The rows of a group lie close to one hidden flat surface of 15 dimensions, which may be shifted away from zero. Surfaces can cross.
(in the rows, 128 means zero)
Some rows, each with its group after it:
[167 141 105 141 103 111  74 160 137 142 168 130  82 150 139 148 104 129
  85 106 181 140] -> ziler
[157 148 110 116  99 131 103 103 150 119 154 126 104 148 155 167 144 158
 123 113 122 132] -> ren
[ 99 101 143  91 116 142 120 137 123 109 136 121 115 156  94 158 130 139
 124 121  85 144] -> gad
[128 122 153 112 165  99 106 171 143 106 158 159 137 185  93 112 108 152
 133 164 114 130] -> ziler
[108 135 140  51 154 131 141 107 124 131 180  74 157 105 133  82 167 119
 107 162 122 163] -> gad
[176  91 158  67 195 135 143  99  76 161 137 182 117 152 127 124 117 175
  94 139 141  97] -> ren
[141 147 140 156 104 139 113 125 147  87 113 133 148 109 154 137 172 117
 131 147 169 138] -> gad
[112 134 136 128  88 150 125  89 126  95 114 172 136 151 128 162 114 109
 146 123 142 153] -> ziler
[128 109 122 108  71 155 132  64 132 132 143 139 123 144 118 108 150 130
 126 131  95 124] -> ziler
[ 89 101  80 136 145 130 158 115  83 149 130 132 132  87 162 183 108 148
 108  87  82 155] -> gad
[128 134 128 134 149 140 123 137 161  90 108 111 112  93 147 167 159 133
 139 137  66 146] -> nimu
[140 106 166  99  90 165 130  86 109 131 117 128 101 155 118 122 116 124
 141 119  86 176] -> sagu
[115  91 120 103 120 138 164  96 135  71 124 155 131 119 129 140 148 107
  95 164 144 125] -> sagu
[127 119  73 128  92 106 152 106 146 141 159 155 123 156 111  42 120 131
 127 172  78 156] -> gad
[162 131 138 113 148 189 118 128  79 175 125  76 142  79 138 105 103 128
 118 115 144  73] -> sagu
[133 100 135 122 120 118 147 135 111 129  96 190 124 184 151 111 122 131
 141 121 118 144] -> nimu
[108  72 141 111 164 126 167 144 104 108 108 175 125 159 141 136 116 123
 123 142 150 152] -> ren
[150 143 128 116 107 148 146  86 124 122 103 160 121 115 100  84 119  85
 120 158 145 102] -> gad
[108 155 117 149 105 123  91 125 106  97 135 175 172 105 140 163 133 131
  92 116  92 135] -> nimu
[132 117  91 125  52 130 124 111 136 108 125 132 127 127 154 115 167 118
  93 118 111 132] -> nimu
[119  99  49 146 139 140 174  91 144 145 165  96 116  77 138 109 104 127
 121 160 139 136] -> gad
[ 70 106 105 100 102 136 216 148  66 149 106 100 138 174 115 120  93 140
 144 118 101 150] -> sagu
[129 132 135 161  92 134  99 174 130 105 131 110 151 131 124 112  82 117
 127 132 127 140] -> ziler
[139 153 120 133 111 142  65 149 140 107 112 197 112 160 126 143 140 125
 154 134 109 161] -> nimu
[174  80 168 147 111 185 117  80 136 134 152  89  79 118 110 154 100 147
 122 123 132 109] -> ren
[ 96 156 110 111 168 120 140 133  83 161 139  88 183  64 132 124 135 146
 112 117 120 119] -> ziler
[168 133  67 176 176 103 161 111 126 166 142 157  90  92 167 115 121 158
 122 154 149 168] -> gad
[132 139 152 144 163 108 105 149 135 135 128 142 125 150 132 151 126 144
 158 118 165 144] -> sagu
[130 126  61 132 159 121 132 118 143 108 181 139 147  78 169 128 127 131
  83 164 132 137] -> gad
[144 133 101 125  84 146 143 141  98 144  71 134 102 142 105 128 166 149
 135 120 130 118] -> sagu
[ 75  98 110 104 106 142 129 125 134 122 169  99 168 134 191 104 169 119
 128 126 105 185] -> nimu
[119  97 103 115 142 112 170 130 142 109 132 114 121 132 185 158 180 150
 106 125 142 132] -> ren
[159 117 140  99 146 138 154  97 129 101 126 140 118 104  78 116  96 114
  90 167 124  64] -> nimu
[112 131 125 135 129 121 159 112 123 119 113 131 122 125 131 168 126 138
 138 116 114 136] -> ren
[170  75  99  42 196 153 131 131 115  95 129 142 136 133 147 130  39 157
 149 156 107 141] -> nimu
[141 134 120  97 126 142 120 125 139 119 114 142  92 155 133 140 134 122
 152 134 132 165] -> ren
[154 152 170 106 130 117 137 127 103 160 103  92  83 118 148 139 145 122
 121  88 105 178] -> ziler
[153 161 120 115 141 120 102 139 151 129 124 143 109 160  84 138 138 161
 165 150 131 111] -> ren
[152 117 141 119 137 143 101 114  59 152 152 148 133  92 154 155  80 138
  59  95 130 143] -> ziler
[119  68 155 185 139 125 132 179 118 107 100 134 138 104 149 129 165 133
  86 121 122 105] -> ren
[136 158 140 107 140 132 133 109 144 138 125 130 148 122 135  68  87  64
 147 140 131  96] -> sagu
[158 110 140 174 101 163  89 136 149 104 102 140 117 156  87 155 153 185
 169 147 141  91] -> ren
[141  89 114 158 151 168 108 121 123 123 137 161 132 110 178 144  89 119
 123 120 139 115] -> nimu
[ 97 141 103 118 125  96 133 108 177 121 171 118 151 136 136 109 175 140
 126 141  52 102] -> ziler
[165 103 121 166 131 103 100 149 152 142 181 128 106 135 180 117 136 153
  73 121 122 112] -> gad
[159 141 176 108 102  97 123 128 122 132 112 125  97 171  97 134 120 155
 131 107  84 149] -> nimu
[148 148 155 162 139 113 128 132 115 173 112 129 141 112 144  96 126 122
 124 103 118  86] -> gad
[101 113 103 109 141 123 161 139 125  81 115 131 144 106 181 162 158 121
 107 134 131 162] -> ziler
[117 129 141  76 135 136 154  87 118 135 169  99 122 118 122 117  96  90
 106 134 139 142] -> sagu
[158 135  75 136 131 143 102 124 148 144 109 173 122 117 188 100 115 112
 146 111  67 112] -> ziler
[127 143  86 136  76 105 160 114 148 118 128 113 106 108 169 132 143  83
  74 105 123 110] -> sagu
[130 122 107 132 196 137 143 124 148 126 109 152 146 103 135 120 135 140
 155 154  96  67] -> ziler
[113 140  85 137 137 115 139 130 167 112 149 109  96 117 111 173 109 127
 136 140 114 134] -> ren
[109 138  49 163 117 145 129 116 110 110  93 178 140  94 100 181  66 136
 152 125 109 119] -> nimu
[141 142  84 113 132 114  99 132 161 111 182 133  77 113 122 162 102  94
  70 136 151 129] -> ren
[110 107 151 147 142 111 177 117 100 127 109 145 116 127 123 168 125 139
 107 112 117 128] -> gad
[ 83 139  70  99 170  92 146 149 119 147 150 145 126 120 102 125  87 114
 123 134  96 152] -> ren
[112 136 145 130 159 134 111 119 139 150 190 106 122 123 114 125  87 102
 130 132 143 131] -> nimu
[109 159 113  97 114 134 111 121  92 152 166  77 150  91 130 140 134 132
  86 105 123 136] -> sagu
[103  95 119 161 126 111 170 148 149 101 103 122 136 143 130 136 128 148
 156 134  86 126] -> nimu
[133 127  89 128 113 166 128 148  93 119  79 167 146 131 135 135 124 134
 142 133 166 103] -> sagu
[148 105 150 119 142 143  87 144 150 125 175  74  98 126 112 150 161 177
 115 135 107 140] -> ren
[135 172 118  92 140  88 174 122 142  87 110  96 119 107  65 170  95 112
 117 150 191  93] -> nimu
[169 154 123 127 174 106  93 144 162 154 185 113  83 110 108 123 106 126
  91 139 119  93] -> gad
[120 161 121 130 159 126  91 121 147 114 121 131 152  82 156 154 160 122
 150 122 129 152] -> sagu
[147 164  97 169  66 100 106 148 136 161 101 158 105 139  91  88 122  96
 115 111 147  83] -> ren
[142 117 117 159 149 120 148 104 133 129 164 146 136 107 118 102  93 129
 101 171 143 102] -> gad
[117 123 134 166 111 109 135 179 158 123  89 127  95 151 137 120 141  85
 151 116 166 142] -> ren
[140 176 191 131 145 108 162 109 122 109  89 104 171  90 143 133  82  81
 130 107 143  79] -> nimu
[ 95 121 128 134  61 137 150  94 122 100 135 135 150 144 121 124 105 101
 118 131 137 136] -> ziler
[158 141 196 139 115 129 106 111 122 111 118 145 112 109 135 153 135 108
  77 101  61 106] -> gad
[119 143 115 100 172 160 157 143 143 126 104  96 111 131  76 128  98 104
 197 167 194 114] -> sagu
[148 139 157 117 139 138  74 140 156 113 129 116 126 131 100 121 175 162
 157 146  74 147] -> sagu
[116 156 161 123 135 115 123 150 125  81  77 152  85 124 150 252 158 106
 112  78 126 153] -> gad
[120 135 142 181 155 120 121 134 133 129 116 134 134 109 140 173 112 140
 151 105 134 122] -> sagu
[105 115 115 119 130 117 155 126 156 116 127 140 130 165 149 122 144 131
 159 133 111 143] -> ziler
[134 167 158  95 187  94 105 172 130 107 147 134 153 126 132 138 154 130
 101 149 175 120] -> ziler
[ 81 148 133 104  91 158  67 131 113 118 173  87 192 135 139 143 137 144
 160 116 151 195] -> ren
[142 141 155 133 118 150 119 150 144 113 105  94 118 136 145 116  92  89
 171 126 168 160] -> ziler
[146 125 130 140  90 121  86 107 116 184 105 149 137 146 106  75 173 172
 166 107  94 141] -> sagu
[159 106 125 121 162 139 120 125 151 130 135 137 113 124 171 122 149 138
 123 133 113 103] -> ziler
[129 116  99 142 129 114  94 140 171  98 211 109 107 133  84 162  82 151
  95 150 102 119] -> nimu
[138 133 166 116 168 150  76 134 142 142 195  86 131 124 115 125  97 132
 135 137 140 132] -> nimu
[129 162 157 146 105 126 118 135 105 161  61 136  97 132  83 155 142 138
 161  76  56 122] -> gad
[ 82 139 188 131 139 110 107 118 108 127 151 120 182 145 122 149 134 153
 158 114 130 180] -> sagu

New rows, each followed by its group:
[114 133 151 188 114  75 164 125 167 123 123 123 136 136 152 123 162 136
 116 109  42  79] -> ziler
[116 130 150 151 159 182  94 112  85 119  92 205 149  93 140 163 155 125
 134 131 103 143] -> nimu
[114 110 129  44 144 152 103 152 122  98 117 144 160 150 169 113 161 104
 126 129 106 135] -> gad
[187  89 157  80 166 176 109 105 118 128 133 163 108 143 192 116 104 117
 122 128 129 135] -> ren
[105 100  98 172 136 123 143 133 113 173 122 203 115 152 145 101 141 123
 125 120 111 122] -> nimu
[122 109 129 160 152 150 129 133 153  94 117 177 122 127 167 141 132  90
 131 143 144 116] -> nimu
[124 131 117 150  98 117 103 162 131 105 131 149 158 154 154 128 122 124
 118 124 175 127] -> ziler
[120 160 142 105 141  68 144 173 136 134 119 127 128 165 146  92 139 114
 129 123 111 150] -> ziler
[119 124 135 130 107 125 102 151 181  98 140 133 120 195 128 122 130 119
 182 148 171 164] -> sagu
[162 113 143 166 159 148  80 146 148  97 125 216  98 155 114 162  95 128
 126 153 141 107] -> nimu
[124  53 143 182 138 183 125 129 124 129 124 128 133 125 188 142 159 141
 140 119 181 124] -> nimu
[127 141 134 129 110 122 117 176 127 102  82 131 152 142 126 103 156 132
 154 142 119 147] -> ziler
[136 137 140 122 164 102 103 123 162 156 139 115 133 127 149  97 160 123
 164 124 164 144] -> sagu
[137  90 116 127 114 125 106 172 116 118 157 150  95 192 130 164 120 183
 104 123 117 156] -> sagu
[132 139  94 137 153 148 131 128 142 105 132 113 138  71  99 135  98 107
 117 160 145  79] -> ziler
[128  67 123 130 162 128 186 130 178 108 126 138  93 174 145 111  98 116
 162 158 123 116] -> ziler
[148 142 125 133 100 125  88 136 125 107 117 151 119 161  79 174  58 161
 159 119 124 146] -> nimu
[126 129 112 163 151 107 173 140 177 140 109 138  65 142  80 116 152 104
 142 158 147  82] -> nimu
[131 131 153 201  96  91 113 125 159 123 112 152 123 137 147 139 142 140
 136  93  56 130] -> sagu
[123 169  83 160 121 108 118 153 138 159  89 141 167 151 198 123 150 168
 207  87  98 121] -> ren
[ 96 161  38 119 117  94 168 119 123 125  81 179 136 113 161 143 183 122
 130 119 114 127] -> ziler
[131 134 160 112 166  96 162 168 121 119 104 128 105 149 144 128  82  99
 137 129 129 172] -> ziler
[ 99 117 121 150 158 100  92 199 130 131 166 139 159 162 122 132 110 152
 133 133 180 133] -> ren
[125 113 139 109 165  57 173 141 106  62 127 200 128 157 127 210  88 147
  58 131 151 121] -> nimu
[119 123 153 126 133 127 110 130 156  78 172 112 136 139 115 173 138 154
 111 145 106 132] -> ren
[144 154 112 124  72 137 107 131 129 112 118 140  87 144 106 156 118 123
 113 117  72 149] -> sagu
[141  59 159 117 167 151 172 133  90 133 133 104 124 119 119 110  87 136
  97 147 158 117] -> ziler
[145  92 105 128  99 117 136 148 127 111 115 103 109 161  70 162 132 200
 137 141 173 117] -> nimu
[105 119 158 127 121 132 120 132 132 104 164 129 140 163 134 144  79 119
 129 127 105 154] -> sagu
[155 131 135  70 143  53 135 172 121  72 131 154 175 186  88 127  86 180
  99 157 153  89] -> nimu
[144 139  96 114 123 144  96 108 139 160 174 133 124 143  98  95  56 121
 141 137 132 102] -> ren
[179  96  68 139 109 112 125 161 147  91 103 126 106 152 119 177  55 180
 144 122 184  99] -> nimu
[109 167  85 117 164  91 167 139 126 138  92 161 115 124 152 159 146 112
 145 115 168 131] -> ziler
[156 122 171 145 123 130 119 166 145  71  92 179 119 174 167 149 130 114
 125 129 106 116] -> sagu
[179 155 175  82 123 122  60 134 116 153 152 127 156 149 142  66 125 126
 109 119 118 111] -> nimu
[133 133 170 138  78 152 112 106 178  87 139  98 164 140 139  86 134 104
 148 146  81  99] -> ren
[120 134 129 117 113  85 119  75 130 148 130 145 148 100 142 107 209 135
 109 110 125 156] -> sagu
[131 121  90 158  97 101 128 118 148 140 150 161  91 164 164 159 117 133
 112  95 132 130] -> ziler
[110 111 100 114  99 104 152 122 116 139 148  98 112 150 126 154 105 152
 125 106 139 167] -> nimu
[147  93 124 151 154 156 108  70 147 154  97 153 150  81 161  90 151 127
 184 126 126 127] -> sagu
[116 123 146  92 114 136 165 102 113  67  86 132 150 111 103 155 142 123
 119 151 123 130] -> nimu
[127 158 152 114 216  90 146 124 176 102 141 174 125 143 137 150 121 109
 141 153 108  89] -> ziler
[154 116 141  72 108 142 137 108  99 112 109 146 101 131 172 132 153 104
  85 117 140 175] -> ziler
[142  94 132 102 141 135 103 131 164 120 185 116  98 180 122 143 173 166
 130 152 182 136] -> ziler
[137 120 106 118 106 147 105 104 177  60 181 118 139 109 174 156 134 115
  83 147  91 119] -> ren
[114 108 180 134 177 135 132 135 109 103 127 164 164 153 155 159 103 139
 144 129 165 131] -> ziler
[128 126  87 135  96 102 162 107 185  95 162 124  94 146 120 141 116 112
 102 146 121  95] -> ren
[105 150 120 112 150 116 133 128 119 136 130 140 143 133 125 139 131 134
 142 127 146 137] -> ziler
[ 93 150  76 106 122  80 158 133 143 115 135 162  93 137  82 142 186 117
  88 160 125 134] -> nimu
[ 87 155 167 140 147  99 160 129 131 134 121 135 104 125 130 150 204 101
 112 122 121 154] -> nimu
[154 130 100 109 148 124 143 106 183 119 129 154  65 149 127 135 144 115
 140 150 118 107] -> ziler
[140 171 175  89 161 114 130  59 110 127 119 218 154 127 118 128 149 118
  97 133  59  76] -> ziler
[131  89 148 109 139 183 128 143  90 114  70 142 164 147 122 110 159 158
 189 157 187 146] -> ziler
[132 132 159  95 122 126 117 115  95 122 129 152 120 165 130 171 151 159
 122 113 142 169] -> ren
[150 158 128 104  67 150 102 100 146  88  98 174  96 166 123 145 132 101
 150 129 109 167] -> ren
[124 154 123  71 144 171 168 116 109 130  78 101 109 111 121 123 108  92
 173 134  95 151] -> sagu
[ 96 117 102 122 119 121 132 164 118 103 129 120 155 148 118 138 149 148
 135 148 196 151] -> ziler
[108 133 143 136 126  47 168 125 155 140 162 142 103 188 114 136 164 149
  98 121 124 103] -> ziler
[135  91 146  97 126 162 115 127 120 122 146  70 140 154  97 143  75 173
 177 134 169 154] -> nimu
[141  82  93  98 115 150 119 130 168 116 153 113  83 172 165 138 167 144
 147 139 181 166] -> ziler
[132 102 128  94 167 138 109 144 155  73 160 127 139 127 170 144 120 121
 116 152 114 147] -> nimu
[127 121 140 148 122 115 137 170 119 143 117  91 107 146 122 154 167 179
 126 111 114 124] -> sagu
[ 88 117 101 137 175 102 216  99 112 179 135 110 136 107 121 110  55 127
 147 114  65  99] -> ren
[156 104 131 137 139 129 106 144 153 156 156 151  68 185 124 113 111 120
 138 133 176 125] -> nimu
[115 140 114  93 110 104 168  99 120 161 121 129 143 142 149  90 187 118
 120 117 155 110] -> ziler
[114 104 128 150 153 129 171 142 132 122  68 184 138 160 113  95 120 121
 180 155 132  96] -> nimu
[130  94 116 123 110 146 152 101 123 137 134 122 115 134  96 123 145 143
 116 145 180  99] -> ziler
[127 138 118  98 163 132 122  93 157 150 162 134 117 147 194 140 138 117
 160 109 132 139] -> ziler
[131 131 138  97 139 155  95 113  94 128 143 151 159 118 137 129 116 122
 116 129 150 140] -> nimu
[174 156 139  81 134 143 111 112 117  96  87 151 111 106 137 162 124 109
 116 125 148 134] -> nimu
[130 163 115 126 120 119 125 155 146 133 102 105  86 144  50 154 171 155
 166 146 158 132] -> sagu
[115 149 105 132 138 128 141 113 144 103 149 135 153 100 144 121 110  94
 128 159 168 137] -> gad
